Each new row is followed by its nearest point in the smallest flat space through zero that holds the last named rows.
In the rows, 128 means zero.

J801, 4 rows:
[[110 132  32 103 209 144 145 200  96 187 160 119 108]
 [157 100 144 112 190 129  71 116 126  72 142  61 153]
 [155 180  96 180 158 136  99 102 119 117 175  99 167]
 [163  85  93 110 192  89  91 148 118 144 197  42 115]]
New rows:
[192 152 122 162  48 198 130 116 136  76  92 161 165]
[124 174 158 165  93 155 128  88 136  93  99 164 161]
[147 126  40 130 130 141  75 132 100 121 139 146  97]
[129 142  92 133 159 135 127 144 116 144 149 119 131]
[107 147 133 136 114 139 149 112 166 160 122 114 159]
[126 145 128 143 111 129 136 120 130 133 128 142 131]
[168 136 106 123 101 125 154 123 153 130 181 112 125]
[143 133 118 147 114 104 128 120 130 149 161 114 122]
[114  73  80  99 108 112 165  72 131 104 100  31 124]
[141  90 145 108 134 105 113 129 133 121 137  97 116]

J885, 4 rows:
[[163  99 160 125 142 121 116 117 123 120  66  91 140]
 [122 143 110 118  80 116 112 175 105 108 128  96 151]
 [139 116 114 144  97 141 111 161 162 112 153 149  82]
 [184  83 183 178 170 141 126 130  94 131  77  86 162]]
New rows:
[140 121  85  86 101 137 147  90 174 159 179 106 162]
[103 148 110 102 122 119 134 114 136 132 141 141 124]
[126 113 115 111 101 125 155 141 135 113 141 177 151]
[116 139 114 124 116 128 129 135 133 127 147 139 121]
[154  84 150  85 152 102  82 156 113  77 136 158 181]
[141 120 136 127 120 123 119 138 120 119 106 106 138]
[164 158  90 168 133 101 152 115 172 165 176 178 101]
[116 132 116 147 139 146 140 120 154 140 177 177  93]
[181  93 129 160 171 108 104 150 175 156 142 135 112]
[160  95 147 164 144 148 122 131 150 127 127 142  97]

J843, 4 rows:
[[ 86 101  77 156 180 126 100 170 197 170 106 178  51]
 [155 137  69 104 148 131 186 153 131 144 133  97  81]
 [ 99 120 104 174 151 184 156 151  93 153 140 134 195]
 [137 151 150 144 128 208 193 119 115 160  96 155 182]]
New rows:
[194 130 162 134 125 197 154 137 161 148 117 126 106]
[152 150 141 114 125 162 173 118 145 148  95 146 117]
[ 96 116 112 148 135 152 111 107 153 104 135 107 125]
[113 118 122 140 135 124 112 135 129 129 134 133 131]
[102 116 207 169 110 136 119 182 158 165 128 130 104]
[109 122 146 145 133 136 104 125 151 139 109 163 126]
[132 115 128 115 151 169  88 133 154 116 199 162 114]
[110 116 122 141 137 121 105 136 137 130 131 138 122]
[121 113 112 113  82 177 172 127  74  86 133  96 124]
[149 140 120 117 119 140 167 126  93 121 143  95 155]

J112:
[[104 147  66 176 108 156 191 109 158 149 155 158 104]
 [141 149 137 136 142 113 110 132 115 114 125 139 115]
 [127 139 133  57 167 116  91 145 124 157 167 158 124]
 [ 86  74 110 161 132 117 119 115 148 142  85 172 153]]
New rows:
[117  91  85 116 120 168 120 159 130 127 106 157  74]
[111 120 110 133 131 130 134 124 140 143 131 150 129]
[125  80 154  96  99 122  84  93 109 176 104 179  85]
[110 101 131 109 149 113  98 131 132 143 117 158 144]
[ 82 152 173 134  94  84 168 153  97 134 118  80  96]
[146 138 141 136 112 134 139 128 119 110 124  94 126]
[157 180 100 165 180 173 118 163  78 104 136 106 175]
[152 163 138 140 130 123 127 131 113 107 134 118 108]
[168 120 146 129 151  91  77 108 128 180 146 116 170]
[129 117 147  97 146 114  96 137 120 131 124 133 139]
[142 178 168  78 126  83  84 119 177 165 172 109 128]
[144 149 144  68 150 124 105 144 117 139 164 124 121]

J525, 4 rows:
[[ 87  28 165 215 100  69 141  23 155 114 155 157 116]
 [ 92  36 146 156 124 153 102  60 114 103 129 178 137]
 [111 112 115 145 124 122 127  88 115  98 144 106  79]
 [110 104 217 169 157 120 143  91 104 128 143 211 137]]
New rows:
[103 152 125  66 136  88 154  81  74 116  87 164 137]
[125 135 145 126 144 141 128 126 108 120 131 144 119]
[103 102  97 148 112 154 141 146 130  86  88  99 110]
[121 110  93 120 116 142 112 116 127 112 125 104 114]
[123 143 114 126 153 141  53 130 109 133 103 123 131]
[128 126 113 106 134 161 111 137 112 119 119 129 130]

J905 (4 x 13):
[[102 104 150  93 118 129 149 102  51 129  52  84 159]
 [164 100 199 183 130 148 129 173 113 141  91  96 158]
 [142 152 171 126 124 143 118 175  72 162  40  94 100]
 [183  59 108 154  80  57 129 121 143 145  58  74 165]]
New rows:
[ 81 148  86 144 142 100 116 124 104 129 140 102 148]
[114 128 112 109 125 121 132 109 122 123 129 129 129]
[ 87  81 142 173 168 167 111 155 102 151  97  93 183]
[130 100 182 151 135 152 141 137  98 124 108 105 168]
[138  81  93 134 153  84 121  97 118 156  76 132 136]
[140 102 104 119 104  91 131 110 126 133  92 105 140]
[107 157 124 106 152 138  85  76 182 169 153 134 117]
[117 149 102 114 133 127 123 120 147 123 160 152 107]
[ 76 146 132  94 171 155 181 107  78 100  80 119 131]
[ 79 139 145  82 140 156 145 102  63 119 104 120 136]
[ 96 156 136 122 175 145 116 147 142 104 173 155 159]
[106 143 142 131 152 161 132 126 135 111 181 156 130]

J857, 4 rows:
[[ 90  28 129 154 111 170 151 146 137 112 135  70  86]
 [106  68  78 173 167 157 125 123  81 138  98  71 112]
 [111  72 135 138 115 119 185  49  44 144  83  81 105]
 [ 82  23 126 147 157 147 154 172  46  50 124  74 101]]
New rows:
[148 143 153 110 109  68 174 118 142 140 183 109 100]
[131 134 165 105  92 114 152 109 141 126 136 142 123]
[151 138 161 118 143 120 175 153 101 147 109 150  81]
[128 130 145 116 120 114 143 117 108 117 125 134 129]
[162 126  84 157 177 179 147 137 147 128 151 135 123]
[126 125  96 149 152 148 102 149 143 139 128 117 129]
[104 132 134 138 122 193 130 175 121 193 115 134 130]
[126 119 109 145 132 147 115 134 153 146 129 115 122]
[163  94  99 152 136  54 137 110  73 127 152  91 140]
[124 118 119 133 146 118 140 108  73 122 106 115 130]

J654:
[[ 68 129 123 183 109 108 143  85 131 167 146  75 156]
 [134 124 154 103 141 123 238  90  98 136 163 117  94]
 [110 117 116 139 100  73 154  61 127 117 197  93 141]
 [102 155 132  92 100 106 211  52  78 131 188  99 189]]
New rows:
[118 122 128 145 149  95  99 160 180 105 145 129  81]
[143  99 120 154 134 108  95 139 162 115 132 130  83]
[164 132 159 135 104 124 100 124 127 126 127 120 142]
[132 129 121 124 123 124 109 130 131 119 130 133 137]
[128  93  92 151  97 203 132 112 113 188  74 112 113]
[102 134 139 157 141 156 135 147 129 166  90 117 126]

J923:
[[ 83 128 128  66 141 192  99 175  74 107 128 154 106]
 [131 131 154  89 187 105 142 154 115 115 172 156 122]
 [119 142 148  28 200  98 127 168 106  94 164 116 114]
 [162 154 156  94 173 122 128 187 130 141 189 114 111]]
New rows:
[128 137 160 119 101 125  94  84  95 158  67 123 140]
[112 121 111 132 102 136 120 107 127 121  95 116 133]
[151 103 128 207  54 105 158 156 104 155 122 192  82]
[140 116 133 207 102 156 139 119 134 159 135 178 134]
[151 186 113 174 124 134 129 131 128 111  97 167  83]
[132 125 128 156 114 144 129 128 129 141 129 143 129]
[128  98 126 108  93 131 149 141 111 142 123 108 120]
[124 131 122 122 118 138 119 131 126 128 119 115 125]
[128 126 132 120 133 126 118 111 159 134  65 115 141]
[121 125 114 127 111 117 125 105 135 120 102 106 134]

J217 (4 x 13):
[[ 75 161 102  92 122  84 172  58 146 123 136 107 193]
 [ 77 135 138  87 185  42 164 177 110 115 161 133 137]
 [109 125  85 191 144 118 116 186  59 118 150 147 180]
 [ 88 106  96 108 182 134  86 123 108 148 151 175 169]]
New rows:
[165  96  99 120 173 166  92  88  97 163  74 126 175]
[126 111 101 133 134 175  83  95 126 148 126 156 153]
[113  99  95  93 139  94 118 158 175  86 183 182 102]
[109 116 139  94 170 106 121 148 128 134 143 147 117]
[116  83 139 143 157 149 106 160 160 111  98  74  76]
[153 116 154 125 130 139 119 153 136 130 122 130  84]
[180 165 178 111  93 166 134 127 152  98 162 174 183]
[138 131 127 134 111 143 127 110 137 129 119 122 127]
[172 112  92 181  81 125 100 117 103  95  79 122 167]
[148 136 101 191  85 161 123 123 106 122 116 117 155]
[157 128  80  86  94 123  79 114 168 135 131  90 121]
[136 128 131 115 115 148 122  92 151 136 117 125 123]

J353 (4 x 13):
[[ 61  96 110 146 102  84  86  56 116  90 132 136 151]
 [115 154 156 145 126 147  99  77  79 146  70  68 142]
 [ 86 100 186  96 115 142  85  51 162 104 126 115  80]
 [ 33 146 209 126 137 123  52 108  75  58  96  92 128]]
New rows:
[154 207 100 169 132  91 121 132 131 118 135 127 139]
[135 140 104 147 131 118 137 148 104 134 122 128 155]
[125 121  94 123 207 165  96 141 115 122 119 119 146]
[128 142 132 133 135 130 128 147 111 126 120 121 137]
[ 99 207 140 132 140 131 127 134 149 123 156  85 126]
[122 143 152 124 138 138 120 145 115 121 118 116 124]
[ 69 147 158 125 144 162 120 132 148  91 106 126 129]
[ 97 134 169 116 136 133 103 134 120  99 123 120 115]
[ 49 153 140 126  49 111 120 127 207 120 101 148 120]
[ 96 105 139 117 119 116 108 101 147 101 144 142 114]
[155 131 110 113 136 166 105  76 144 150 131  87 142]
[147 125 128 128 118 145 129  80 135 160 108 105 120]

J38, 4 rows:
[[154 168 122  88  73 130 116 107 115 119 167  88 139]
 [154 105 133 167 131 124 162 142 133 161 140 122 117]
 [ 86 146 136  99 143 168 142 146 117 115 172  92 106]
 [ 70 186 102 118 154  93 100 122 115 118 105 158 126]]
New rows:
[121 164 123 119 104 159  93 133 121 161  77 138 126]
[122 143 120 118 124 116 110 118 126 119 114 139 136]
[179 168 126 179 161 139 151 158  91 121 148 179 124]
[131 133 121 161 139 107 148 137 127 156 131 134 118]
[110 131 105 174  96  79 136 127 123 109 151 168  73]
[124 151 113 154 135  95 136 130 123 152 125 140 122]
[126 115 122 108 172  87  86  76  93 120 128  89 159]
[123 145 121 110 119 119 106 115 125 114 116 136 139]
[ 79 134 119 174 134 150 182  81  92  96 134 129 111]
[100 137 127 134 152 133 141 143 124 134 139 125 112]
[158 111 147 115 118 132 154  75 125 168  82 136 161]
[166 104 131 138 109 117 121 116 137 131 108 139 144]

J681:
[[ 63  94 197 124 165  93 189  81 153 148 128 145 171]
 [144 113 129 161 140 194  91 159 166 141 147 135 145]
 [161  94 125 130 124 166  95 164 128  99 120 161 206]
 [150  98 133 168 140 181 112 161 173 117 172 165 156]]
New rows:
[182 131 166 148 114  80 139 126 126 120  91  77  80]
[126 150 115 117 119 106 134 117 111 131 120 110  94]
[171 130 199 115 162 130 140 191 173 146 133 146  99]
[125 119 138 150 140 148 130 133 156 135 153 138 125]
[123 135 108 166  55 192 168 124 157 120 131 119  87]
[139 140 113 150 127 146 121 139 146 133 157 125  87]

J679, 4 rows:
[[188 176 174 113 143 138 158 115  95 157 110 124 129]
 [208  96 186  67 125 111 140 114  39 139 150 122 184]
 [159 167 112 115 105  98  67  98 141  99 125 149 151]
 [139 118 130 147 105 144  76 165 129 127 181 111 110]]
New rows:
[135  82 196 132 176 132 154 145 150 127 125 205  86]
[118 115 139 130 142 140 164 136 118 144 122 120 120]
[130  80 192  98 120 115 123 121 189  80 101 105 114]
[117 111 120 122 127 120 129 124 127 120 127 132 138]
[138 155 107 145 132 153 113 104 163  38 128 106 129]
[122 154 105 138 118 118  95 118 157 111 122 139 124]
[171  60 111  92 111 146  90 108 120 173  91 100 129]
[142 103 137 111 122 120 123 128 104 125 143 126 147]
[ 97 135  66 165 111 121 128 160 138 150 133 109 146]
[ 95 118 106 148 124 133 118 141 154 121 134 127 112]

J774 (4 x 13):
[[154 146  92 171 125  99 155  88 106 141 225 134 123]
 [ 75 125  96 108 157 114 138  39 100  78 108 160 191]
 [101 139 144 138 136 120 180 142 129 150 146 128  99]
 [175 171 142 156 108 107 142 126 111 121 122 140 139]]
New rows:
[126 159 163 111  92 115 103 100 168 113 128 132 127]
[141 136 133 128 122 127 120 129 125 120 111 131 137]
[122 118 142 187 105 119 121 137 199 154 141 118 118]
[141 126 133 137 121 132 129 154 137 149 149 116 103]
[142 142 133 138 115 115  67  59 143 152 157 110 163]
[157 122  96 135 122 124  93  97 119 114 154 130 152]
[119 146 118  83 138 184 145 104  87 115 130 123 136]
[106 122 121 118 138 128 131 108 124 117 120 135 141]
[128 190 114  93 120 108 135 145 105 140 137  98 147]
[139 144 134 138 123 119 140 127 122 127 127 133 130]

J297 (4 x 13):
[[ 88 157 108 127 146 191 133 155  70  70 130 146 134]
 [128 129 175 200 172 115  88 116 162  78 119 102  99]
 [182 123 122 147 126  83 159 180 147 124 165 119 157]
 [123 136 146 144 170 126 173 164 171 165 109 105 159]]
New rows:
[192 170 110 165 146  67 124 140 108 127 129  76 116]
[168 121 137 159 130  89 127 149 148 109 153 117 132]
[191 153 169 133 108 207 104 159 137  91 137 117  81]
[129 134 132 151 136 133 110 133 115  84 138 129 118]
[152 115 104  91 105 169 161 118 116 142  62 116 163]
[110 131 112  91 119 148 152 129 118 166 115 137 143]
[125 114 104 160 163 131  86  70 142 144  90 137 148]
[111 124 148 136 137 131 106  95 145 138 105 120 108]
[ 96  87 136  96  99 144  94  95 152 156 104 194 154]
[109 119 123  93 106 137 116  86 124 166 108 137 114]

J612:
[[102  90 188 129 148  30 145  91 132 108 132 185 145]
 [ 90 166 138 126 140  15 101 173 101 128 135 137 113]
 [112 102 113  96 145 142 173 134 119 112 104  75 111]
 [108  86  98 121 137  79 102 159  99 136  98 121 130]]
New rows:
[169 128 114  86 105 120 124 170 133 103 118 171 126]
[129 128 121 133 125 123 113 135 124 134 127 133 131]
[ 98 145  99 143 126 102  99 166 162 136 110 100 140]
[120 142 106 128 127 108 103 161 111 138 123 116 120]
[ 98 126 139  95 116 139 161  83 154  89 109 115 167]
[125 108 150 114 139 140 173  98 140 109 126 121 127]
[164 100 175 134 157 145 161 134 117 175  99 153 123]
[133 101 137 129 130 138 139 106 136 124 124 139 138]

J797, 4 rows:
[[160 143 164 148 108 162 126  83  70 113 169 168 110]
 [ 87 228 157 194 176 141 121 107  89  85 171 127 107]
 [153 143  90 166 132 173 129 111 109 107 121 176  96]
 [136 194 214  80 163 160 158 164  78 146  97 100 146]]
New rows:
[155 171 137 187 130  77 117 104 100 150 112 131 137]
[118 150 137 147 135 129 124 117 116 116 146 130 122]
[126 141 171  86 120 184 176  93 112 112 166 118 105]
[147 145 176 118 122 148 135 115  86 130 143 137 128]
[158 117 134 182  82 172 180 109 117 153 142 121 144]
[154 118 133 130 110 147 129 109 107 127 137 153 119]
[155 138 116 158 111 126  59  62 125  95 119 110 138]
[126 123 117 156 117 124 116 101 124 113 158 145 117]
[ 99  73  94 129  89 155  80 124  94 141  89  84  91]
[139  98 102 124 114 126 126 128 144 133 119 137 127]
[106  77 133 129 136  76  67 153  77  85 142  98 129]
[107 115 138 131 118  95 116 117 140 127 157 110 138]

J212:
[[187  63  65  97 116 138 158 126 213  79  80 169 111]
 [180 126  87 147 147 114 132 115 133  95 142 139 103]
 [150  84  80  49 161 133 104 127 162 112 159 214 144]
 [173 144  72  57 165 150  89 124 148 164 169 175 142]]
New rows:
[108 135 149 103 102  86  96  80 136 183 113 142 162]
[102 135 145 101 124 142 116 136 126 159 130 130 148]
[140 180  99  73 149 177  93 107  82 109 109 166 174]
[138 144 110  87 149 140 101 128 127 157 157 151 142]
[107 157 152  81 123  87  85 168 161  97  81 147  88]
[114 108 133 112 120 132 132 133 142 124 116 140 136]
[116  91 103 144  78 101 156  73 108 143 163 176  89]
[129 109 124 137 137 112 131 124 122  96 138 146 121]

J403 (4 x 13):
[[110 154 147 180 189  90 147 177 144 100  95 141 158]
 [123 169 163 126 123 120 155 143 142 161 115  90 109]
 [116 144 154  99 107 104 160 115 152 106 106  69 172]
 [125 106 163  88  80 103 148 200 116 163 159 172 137]]
New rows:
[187 148  86  45  69 125 116 150  80 161 161 135 120]
[140 100 131  74  64 144 123 128 111 165 166 141 109]
[156 118 133  59  84 158 119 130 160  97  83  99  66]
[134 130 130  94  91 143 131  96 129 144 135  94 117]
[ 46 184 142  92 129 169 112 193 121 144 190 162  94]
[131 134 148 127 117 127 134 174 117 175 146 158  95]
[161 118 135  66 155 150 185 149  94 187 102 129 161]
[126 130 149 106 103 119 143 149 129 148 136 125 128]

J77 (4 x 13):
[[121 139 166  99 204 190 120 192  86 189  15 142 207]
 [ 99  97  58 205 127 135 186 193  76 133  82 230 211]
 [153 118 131 161 118 149 118 179 123  87  15  87 211]
 [ 69  67 160 126 104 125 140  98 103 164  36 198 157]]
New rows:
[130 110 138  75  93  82  69 121 129 111 170  79 150]
[141 131 145 115 110 117 109 103 151 107 139  86 103]
[143 110 134 128  94  84 133 158 121 144 117 108 135]
[130 121 127 137 114 124 127 127 132 114 114 121 135]
[156 129 103 119 118  85 135 138 154 111 113 135 127]
[135 125 117 143 112 120 130 129 134 108 130 120 131]
[166 169 140 115 127 146 148 123 117  68 104 140 109]
[142 135 127 131 127 130 122 136 134 113 124 105 133]

J25, 4 rows:
[[155 127 131 192 156 121 158 156 140 112  92 100 110]
 [157 146 179  52 131 199 139 134 104 113  79 106 126]
 [ 91 151 150 100 117 140  66 159 169 102 138  80  70]
 [151 179 175 110 105 107 154 173 162 153  75 136 151]]
New rows:
[142  89 103 128 151 128 123 153 149 107 123 139 135]
[131 120 120 146 137 127 132 127 125 122 129 123 122]
[125  74 207 123  65 138 154 126 168 119 145 175 117]
[126 142 139 106 113 122 126 132 134 140 125 139 140]
[162 121 151 147 130  77 175 133 147 129 122  86 195]
[153 139 134 160 130 103 166 144 136 144 100 142 151]
[ 89 122 103 181 131 155 130 120 124 163 129 129 132]
[125 113 108 157 136 116 130 119 125 127 142 131 127]

J958 (4 x 13):
[[136 127 120 121 137 141  92  80 192 177 103 186 168]
 [172 110  86  81 135  88 108 170 149 113  71 139 201]
 [215 137  74  72 147 182 103 118 207 158 134 209 136]
 [174 152 142 119 178 108 131 100 141 111 100 125 181]]
New rows:
[117 102  35 156 121 142 190  98 124 141 140  40 148]
[119 125 130 131 121 120 136 143 110 116 131 111 120]
[194 123 119 117 168 187 117 112  89 160 136 127 133]
[174 148 123 114 154 153 136 116 143 122 145 142 119]
[118  97  88 121 181  84 134 106  79 184  79 117 124]
[116 121 133 132 128 104 121 127 127 128 104 121 157]
[125 118 109 146 143 147 143 180  94 150 131 155 145]
[128 119 114 119 115 128 127 150 125 125 129 128 122]

J317 (4 x 13):
[[140 127 120 141 101  95  76 202 165 115  15  80 117]
 [197  96 146 152  86 157  73 124 180 176 104 115  94]
 [215  97 210 110 101 142  74 143  83 152 125 153 106]
 [221 147  98 104  89 190 104 153 105 125  90 117 165]]
New rows:
[142 133 134 123 137 128 127  81 140 139 115 127  55]
[131 111 143 142 124 128 118 113 150 149 139 130 107]
[138 107 125 112 159 140 166 140 144 118 150 104 166]
[122 139 110 123 133 138 144 121 122 121 139 129 142]
[131 139 138 104 145 144  49 109 125 126 139  76 126]
[147 122 136 129 118 133 114 133 131 135 119 126 123]
[168 105 126 164  83 170 146 115 160 142 149 129 152]
[166 123 110 137 109 170 121 102 154 154 143 127 127]
[131 105 101 183 105 113 121 150 127 120 206 142 119]
[121 121 131 136 132 132 135 105 139 141 154 135 119]
[141 128 173 119 136 129 165 123 162  76 140 137 132]
[120 127 137 125 135 122 134 124 118 126 140 135 127]

J219:
[[117 189 220 114  94 140 126 108 149 112  73  96  75]
 [ 58 154 185 145  97  72 112 125 160 143 150 121 133]
 [ 70 103 106  37  76  89 141 130 155 214 129 100 121]
 [ 60 108 139  92  67  83 125  96 129 130 118 155  62]]
New rows:
[ 84 106 173  87 179 116 130 105 116 196  93 134 156]
[110 131 132 100 114 116 132 134 145 164 129 106 137]
[134 153 134 179 164 202 129 123 106  64 150 130 116]
[170 145 142 180 160 158 122 125 109  72 120 144 126]
[147 140 168 138 137  86 149 125 130 138 174 106 145]
[116 145 148 147 134 114 122 138 143 137 144 116 155]

J271, 4 rows:
[[ 60 156 113 137 150 132 100 177 148 125  92 138 129]
 [ 89 132 141 149 182 103 148 119  98 126 137  99 178]
 [154 138 151  98  97 122 142 116 110 152 159 224 163]
 [ 97 152 140  87 104  96 128 152 132 148 178 163 186]]
New rows:
[124 153 150 118 101 124 118  49 139 147 129 106 118]
[150 118 131 123 118 125 136 114 125 128 143 115 125]
[124 166 140 152 128 127 124 124 137 138 129 121 139]
[116 132 129 130 136 125 128 132 126 128 127 128 136]
[131 140 149 179 157 106 185 101 136 177 126 169  67]
[147 122 136 149 148 143 140 105 105 127 105 160 122]
[124 125 165 137 180 107 143 162  85  95 127 135  59]
[124 125 127 153 156 138 131 120 116 121 101 125 119]
[131 148  94 155 151 122 123 140 140 134 117 128 152]
[107 134 126 137 145 128 125 136 126 126 116 127 133]
[ 92  99 135  94 149 117 132 169 126  94 163 157 132]
[102 142 130 116 126 116 124 145 132 134 140 140 151]

J231 (4 x 13):
[[137 118 168 152 112 116 117 151 103 122 131 153 150]
 [102 103 133 129 131 155  92 222 134 144 151 101  92]
 [ 44  88  80 182 146 126 147  78 105 151 150 148 150]
 [117 151 117 155 116 117 156 105  51 181 111 113  92]]
New rows:
[113 125  76 171  93 129 131 145 138 170 133 106 121]
[ 96 119 105 141 134 137 131 135 112 153 135 114 107]
[171  75 225 119 207 169 164 145  97 100  94 135 125]
[158 131 168 128 113 120 115 154 122 114 124 142 141]
[153 138 174 114 178 100 101 148 181  66 101 159 125]
[167 128 158 100 126 127 109 145 176  83 128 143 156]
[126 148  72 168 122 148 121 189 163 156 168 135  94]
[ 99 112 110 126 138 149 113 170 137 144 143 104 100]

J967, 4 rows:
[[101 148  79 153 156 104  98 156 128 165 135 134  87]
 [177  94  50 174 225  78 168 130 111 130 154 114 126]
 [158 114  78 104 230 152 161  85 141 158 180 138 125]
 [155 149  53 165 209 131 101 123 139  96 154  81  69]]
New rows:
[132  78 125 165 144 170 102 177 170  99  87  98 120]
[138 136 122 149 124 125 113 134 128  93 120 101 113]
[157 162 152 121 176 115 154 119  97  98  85 108 183]
[160 106 136 133 133 123 155 116 121  98 126 115 151]
[126 117 115 162 131 131 102 151 125 180 164 112  74]
[108 145  95 142 147 117 104 145 130 152 134 131  97]
[109 181  99 137 144 167  92 173 180 128  79 177 147]
[ 98 154 122 124 120 138  95 138 137 147 128 134 100]
[140  74 106  87  99 132 160 112  92 102 140 165  94]
[139 113 138 118 131 130 149 117 125 129 131 134 148]

J326:
[[130 151 145 151 103 160  99  90  68 168 138 138 105]
 [128 106 164 149  99 167 100 132 129  43 119  56  93]
 [ 93 127 149  82  60 123  91 131 161 135 151 134 120]
 [137 148 194 143 112 157  51  64 177 153 168 172 111]]
New rows:
[162 127 160 124 120 141 114  84 159 182  75 171 149]
[138 143 143 135 142 129 108  98 147 163 145 169 133]
[181 179 164  96 112 179  84  74  84  83  99 151 125]
[138 138 161 159 116 164  92  92 105 128 136 122 103]
[141 144 177 119 138 105  81 169  73  84 181 104  95]
[125 124 145 137 105 150 110 124 113 104 127 100 108]
[104 178 114 154  82 171 112  89  86 176  95 123 176]
[123 148 128 136 102 145 116 106  67 173 134 139 114]
